The same things were measured in two ways. Each way mixes the same 13 hidden numbers, adds some noise and spreads widely along 8 directions of its own, which tell nothing about the thing.
(in the rows, 128 means zero)
Some things both ways: the first way, then the second way.
[152 157 105 124 159 101 170 171 144 137 112 117  94  76  46 166 186 181
 126  93  98 118  88 126  90 181 121 105 114]
[248 133 138 127 111 143 135 133 115  96  89 127 118 103 110 153 113  96
 182 155 137 100]

[150 119 144 121 112 140  99 135 111 120 130 131 115 146 113 116 152 128
  84 109  98 130 147 146 127 143 126 136  70]
[124 103  48  94 159  78 192 152 122 101  76 132 111 103 127 165 126 102
 166 133 160 131]

[129  99 185 141  43 213  81 171 147  92 170 135 176 150 229 122 125 101
 136 123 165 130 136 106 135 124 139 113 167]
[119  99 136 163 136 136 120 124 104 166 120 159 118 157 116 119 111 112
 150  68 129 119]

[117 142 147 139 116 121 119 119 140 118 177 176 134 127 134  66  90  83
 139 127 126 111 144 135 146 200 126 188 117]
[141 130  66 156 121 118 132 138  98  62  68 117 171  93 144 168 143 157
 114 159 173 118]

[119 110 122 161 150 103 122 177 169 135 121 117 184 175 121 213 143 123
 161 153 145 135  66 118 133 132 153 117 159]
[ 96  76 141 169 142  35 201 154  97 170 119 137 145 102 106 143  97  76
 114  97 139 195]

[170 117 105 138 170  82 155 129 148 124  96 149 140 111  85 116 110 117
 142 144 149 152 100  92 137 152 102 152 137]
[174 141 156 114 119 138 115 114 146 141 162 174  91 126 118 111 137  95
 161 142 119 103]

[180 165 166 105 106 151 149 162 102 131 123 100 100 129 109 173 151 208
  87  88 101 143 157 152 133 116 119  80 129]
[109 117 140 138 129 111 157 101 147 157 164 147 123 117 128 114 115  87
 133  94 100 127]

[159 130 166 120 103 120 161 150 143  98 151  91 126  86 175 143 105 118
 167 117 137 194 128 105 129 136 114 153 148]
[ 94 110 170 142 151 162 113  52 166 181 219 137 108 100 163 103 135  95
 135  57 104 160]

[119 115  60 162 177  74 146 162 130 148 172 114 123 151 118 126 116 110
 156 131 128  99  95 144 138 229 163 109 126]
[109 121 126 133 148 134  94  96 162 140 140 149 149 140 115 102 155 131
  91  79 111 100]

[132 121 117 120 141 123 131 123 126 120 125 131 136 148 158 137 123 116
 136 130 125 130 111 132 144 159 100 125 122]
[ 77 110 149 124 144 122 104  92 182 158 160 115 118 100 119 129 133 118
 150 121 110 167]

[106 159 140 130 109 172  93 163 136 135 140 148 158 174 130 163 136 126
  94 120 125 108 101 144 100 134 133 113 145]
[137  86 148 126 148 116 148 124 144 161 109 140 106 133  85 131  95 117
 141 119 148 108]

[137 111 103 159  79 153 120 201 153 133 125 115 158 163 127 156 143  89
 135 102 140 111  84 122 130 179 177  87 147]
[ 88 128 107 164 131  95 155 147  61 147 132 146 155 134 158 133 122 127
 117 127 158 159]

[139 152 136 143 118 135 106 140 114 114 141 156 120 130 142 140 156 151
 120 116 110 122 142 131 134 169 141 116 130]
[153 123 118 147 155 111 114 112 180 126 112 110 117  88  86 179 141 103
 153 122 152 175]

[124 104 148 163 122 183  62 153 113  91 180 153 138 158 240 116 131 105
 172 164 172  74 128 146 155 183 190 127 103]
[196 157 157 142 119 110 111 119  86 101 123 109 141 159 140 128 143 141
 148 181 121 111]

[153 120  90 131 141  80 187 101 143 119  82 155 155 114  64 126 111 126
 129 113 133 155 109  95 153 171  63 132 165]
[155 133 140 102 134 147 107 128 146 159 130 189  86 131 132 120 126  80
 173 101 127 100]

[199 110 134 120 163 122 124 167 139 140 127  67  71  95  99 156 158 130
 135 112 114 163 141 153 137 149 140 124  82]
[ 93 165 116 100 178 133 120 107 168 129 113 142 138 130 111 119 147 143
  79 153 160 102]

[130 148 106 147 127 104 172 132 134 106 149 144 155 150 152  98  93 103
 128 126 141 163  74 123 146 206 100 119 159]
[123 158 122 150 149 132 100 109 118 124 139 151 133 125 113 135 135 145
 110 121 153 124]

[172 113 218  82  95 200 125 142  60  71 119  92 135 213 229 181 128 202
 134 156 150 130 126 191 149  77 174  88  80]
[101 110 143 130 109 116 122  94 126 125 139 116 136 129 122 119 135 131
 148 159 119 142]

[152 122 159 127 119 116 170 113 132  70  93 122 128 131 111 133 150 193
 143 103 128 157 115 106 136 121  87 147 107]
[114 112 104 126 117 117 143 121  69 149 140 164 164 136 116  88 136  97
 127  72 122 144]

[119 125  85 127 140 127 149 130 175 112  92 115 125 148  87 136 155 123
 131  81 104 169  79 116 107 159  72 121 160]
[212 103 121 137 109 120 125 161  60 111  69 172 115 139 124 158 127  83
 153 139 144 141]

[143 129 118 152 132 103 133 159 156 124 118 111 140 141 146 145 123 101
 133 134 137 168  90 119 152 166 132 131 129]
[133 169 158 126 167  70 142 114 159 152 182 129 116  94 126 120 153  98
 160 123 116 147]

[120  80 118 105  95  93 183 128 148 110 139 106 180 162 109 114  89  53
 137 127 124 185  65 147 127 192 121 147 134]
[ 67  72 134 123 160 150 121 104 144 170 155 160  95 120 148 111 149 125
 134 120 150 163]

[168 159 131 129 128 123 161 174 116 125 111 100 104 123 106 197 155 190
 132  98 101 143 123 135 123 131 142  86 141]
[ 81 145 125 109 171 120 130  84 230 181 179 122 128  73  63 144 114 101
  96  90 168 170]

[ 98 145 149 140  96 164 107 137 118  94 142 163 160 191 194 130 124 116
 143 133 138  96  96 140 130 165 150 128 117]
[109  96 131 157 110 110 136  94 134 140 160  99 157 112  99 127 132 123
 122 109 137 151]

[123 134 131 135 107 184  87 132 134 107  94 162 136 167 157 136 141 118
 125 127 134 102 122 136 138 147 138 122 122]
[ 64 123 128 122 126  93 135  80 144 156 157 112 135 123 104 116 140 105
 135 112 142 164]

[147 167 186 108  89 141 164 108  95 107 143 176 142 141 104 131 113 170
 134 113 120 120 158 140 117 150 135 123 146]
[106  57 150 149  95 183 124  50 244 185 197 136 111 113  58 121 115  73
 105  52 140 118]

[124 143 100 153 123 137 113 157 144 144 132 127 139 159 151 162 121  97
 136 122 134 127 116 135 143 182 147  94 164]
[ 98 144 162 155 162  98 110 112 109 153 130 151 138 161 145 106 139 134
 118  84 124  88]

[106 132 101 141 135 119 151 159 159 128 135 122 162 131 104 174 131 142
 134 133 150 153  82 116  85 167 141  90 204]
[178 136 134 144 125 111 117 100 188 135 143  95 119 113  99 176 139  94
 146 159 141 181]

[107 127 143 146  77 149 114 166 132 128 200 153 169 144 164 108 113  79
 122 122 132  99 117 135 128 201 151 122 133]
[125 108 160 155 150 144 126 117 127 164 157 133 121 146 137 104 114 153
 136 116 128  99]

[174 151 140 118 157 104 138 108 125 139 130 168  72  92  76 102 129 154
 122 115  72 137 204 150 164 169 108 146 121]
[125 145 173 166 128 112  96  96 147 151 163 160 126 138  88  99 147 130
  83 142 134 129]

[170 119 130 197 147 110  68 148 116 124 139 242 136 108  96 108 154 115
 177 161 151  13 159 106 183 208 209 170  89]
[155 111 128 161 107 124 143 131 106 123 111 154 140 113 113 130 136  97
 130 120 160 122]

[152 114 162  95  73 211 118 168 119 108 145 110 110 154 151 121 141 142
 120  86 107 110 145 165 120 134 141  99 120]
[ 67 124 171  91 138 131 126  94 144 181 206 155 126 165  99  64 121 140
 104 140 120 109]

[109 143 127 140  86 204 101 154 170 112 111 119 137 197 149 156 145  95
 137  86 128 127  91 160 137 170 135 104 152]
[127 144 112 121 138  96 142 134 130 120  75 120 143  99 124 182 123  96
 136 155 182 163]

[177 161 146 141  98 140  85 144  78 146 153 192  81 112  98 108 161 143
 111  93  79  41 214 153 166 200 177 124  73]
[ 94  93 136 140 156  81 156 151 116 161 112 170 126 130  89 123  98 113
 136  75 140 110]

[135 114 146 111 106 160 143 140 166 106 111 159 182 117 100 144 117 162
 105 130 136 184 125  86  92  76  74 116 246]
[175 121  50 126 103 100 172 130 143  83  92 143 107 106  90 197 120  70
 124 152 189 139]

[147 198 131 115 135 140 162 117  91 112  88 129  87 169  97 169 188 199
  98  82  80 150 101 161  89 161 115  61  95]
[ 86 127 129 141 155 112 121 101  97 133 107 111 137 140 101 147 107 152
 147 122 167 151]

Other things, the second way, with their names:
(304): [149 131 150 108 136 143 113 106 218 166 148 144  90 109  75 127 128  90
 148 121 152 101]
(96): [151 159 154 156 145 111  97 147 106 165 159 124 129 156 131 127 137 162
 146 187 142 165]
(2): [ 20 178 108 115 179 121  54 114  92 115 123 158 166 161 110  82 168 222
 106 124 156  90]
(268): [119 139 143 104 154 109 128 120 143 160 146 165 127 132  90  94 139 124
  91 132 154 106]
(436): [149 156 139  75 183 107 140 124 180 143 139 132 129 113  83 130 141 112
 129 145 150 117]
(437): [158 127 128 148 106 137 138 104 151 131 193 139 140 144 134 102 145 118
  81 141 114  97]
(49): [145  92  62 143  77 103 195 137 103  92 105 115 164 120 153 152 125  87
 123 142 130 120]
(19): [104 138 134 108 162 176  95 104 110 147 118 134 108 129 169 132 111 147
 197 120 140 128]
(115): [112  83 141 153 129 112 121 110 181 188 120 151 126 108  69 129 120  70
 110  56 132 156]
(22): [129 114  80 142  77 112 140 100 184 121 154 126 131  98  86 157 137  76
 123  99 161 118]
(75): [166 114 102 124 107 127 141 121  83  92  97 123 117 130 171 145 123 115
 211 124 131  93]
(227): [ 70 145  98 110 160 102 133 129 142 156  76 166 151 109  69 131  98 121
  88 100 179 133]
(447): [102 110  76 151 103 122 166 117  92 111 154 107 167 108 166 127 135 135
 109 158 130 167]
(210): [129 173 161 140 130 105  91 118 175 179 128 124 130 123  52 142  99 137
 130 159 179 148]
(464): [162  76 153 173  93 108 120 146  94 179 134 136 129 146 115 119 114 111
 173 129  95 170]
(58): [ 98 120 162 147 132 157 111  81 158 132 152 141 121 104 132 116 130 137
 107 136 149 113]
(198): [136 100 114 172 108  99 169  94  77 121 139 128 143 147 146 147 134  74
  91 102 128 161]
(431): [147 135  79 102 124  82 152 116 182 120 119 131 143 105  10 154 119  79
  82 110 171 128]
(233): [125 163 118 160 141 109 110 137 124 141 120 117 156 144 135 133 137 171
  93 200 153 155]
(164): [122  87 107 191  79 149 126  98 172 165 170 113 159  64  90 149 118 100
  74 135 142 231]
(342): [117 163 141 147 120  79 146 107 180 189 172 129 151 134  52 114 117  93
  54 147 141 167]
(148): [181 130 154 169 133 140 103 145  62 141 120 151 119 130 188 108 138 161
 156 189 127 160]
(406): [108  90 134 106 165 138 114  97 199 170 175 139  90  75 114 140 133  93
 157 103 106 196]
(451): [123 133 111 127 167  84 152 150 178 153  96 129 159 127  81 155 121  97
  87  96 153 112]
(135): [ 79  94 156 172 120 126 125 102 129 142 178 149 139 132 139 120 146 129
  74 153 131 167]
(7): [ 99  73 144 126 134 107 125 118 109 178 163 140 143 167  83  98 129 124
 119 106 114 172]
(330): [184 174 143  62 153 115 149 164 151 132 148 128 146 125 112  87 141 145
 153 206 120  72]
(326): [ 68 154 169 158 165  89 114 112 101 149 171 151 134 191 141  69 164 164
 112 120 122  86]
(73): [184 109 169 150 130 116  94 136 167 153 157 154  98 139  57 118 148 117
 134 145 122 127]
(446): [115  44 139 139 103  94 172 107 127 173 130 174  96 142  80 133  92  49
 115  81 122 158]
(364): [ 65  96 134 139 166 154  90 124 107 158  92 161  93 120 207 141 127 131
 218  99 125 171]
(78): [133  92 103 141  87  90 192 112 152 110 169 108 159 106 112 155 123  91
  85 148 143 131]
(173): [131  76  86 178  89 174 105 107  95 148  89 141 136 135  98 147 113 117
 134  98 173 172]
(54): [135 133 118 144 139 130 117 134 123 148 115 138 141 169 162 110 151 119
 150 105 104  99]
(181): [148 126 147 137 136 109 142 142 106 121 144 140 131 132 117 108 128 145
 139 143 132  75]
(270): [177 141 144  90 146 132  86 131 193 123 115 141 123  96  80 129 157 121
 163 143 134  95]
(145): [140 117 121 113 159 135 122 126 160 179 132 183 105 138  71 116 133  94
 121  65 167  94]

Some of these things the first way, each followed by its name:
[168  82 194 130  90 152 112 184 117  94 171 115 147 102 205 148 110 142
 172 155 161  97 155 124 176 117 175 158 111]	(164)
[157 115 118 142 144 137 137 177 155 132 122  75 105 156 128 146 129 101
 150 117 139 130  89 162 155 179 157 118  83]	(227)
[131 106 131 149 108 175  90 206 119 140 157 118 155 172 141 197 148 175
 110 135 132  82 142 151 132 118 190  62 167]	(233)
[131  94 151 121 113 139 129 173 177 119 137 116 159 100  84 142 146 146
 121 111 143 123 107 103 110 118  98 154 140]	(330)
[105 159 151 126 114 176 140 127 176 117 104 132 162 167 107 176 131 194
  70 100 116 179 130 131 134  86  38  90 221]	(342)
[140 130  90 125 109 135 142 199 166 144 147  55  81 114  88 133 163  83
 126  64 103 147  75 167  98 233 166 107  97]	(436)
[127 106  45 150 135 136 118 204 122 143 122 186 156 141 106 144 146 158
 124 134 123  36  95 112 123 178 173  63 200]	(2)
[124 133 119 148 128 122 107 114 135 129 131 164 127 135 131 129 129 107
 139 120 113  95 155 137 178 191 116 146 116]	(115)
[161 152 142 141 150 109 112  87 120 127 158 172  90 160 105  62 112  85
 147 106  96 134 171 153 159 200 121 177  88]	(135)
[149 150 192 107  89 157 154  94 124  72 106 149 162 106 150 142 121 167
 121 115 157 180 130  87 117  94  53 146 158]	(19)
[133 106 108 147 106 148  78 194 114 144 123 150 151 126 126 178 157 149
 121 135 146  37 135 110 124 145 192 101 126]	(464)
[143 108 117 147  96 151 103 180 145 137 138 108 146 172 135 135 125  79
 142 112 151 116 106 129 123 172 181 110 129]	(364)
[144 121 179 135 109 186  70 123 127  94 121 147 122 159 199 104 133 106
 152 132 149 119 152 107 118 106 134 158  77]	(75)
[164 130 164 124 116 121 115 119 107 116 140 190 131  98 133 106 134 129
 128 133 111 104 168 110 153 150 110 159 102]	(181)
[136 124  88 160 142 112 128 177 149 157 140  65 118 167 116 186 154  95
 148 100 131 134  89 153 134 207 168  81 111]	(451)
[147 107 102 192 155 120  53 150 154 138 123 171 126 118 119 121 155  83
 161 137 147  97 152  68 121 152 160 154 113]	(96)
[124 120 181 114  66 193 108 150 135 110 152 134 162 155 141 133 125 144
 104 106 142 112 146 136 121 119 122 125 147]	(49)
[104 130 119 154 135 170 107 127 130  85 134 163 147 200 195 109 132 136
 129 128 131 110  93 140 155 158  98 116 133]	(431)
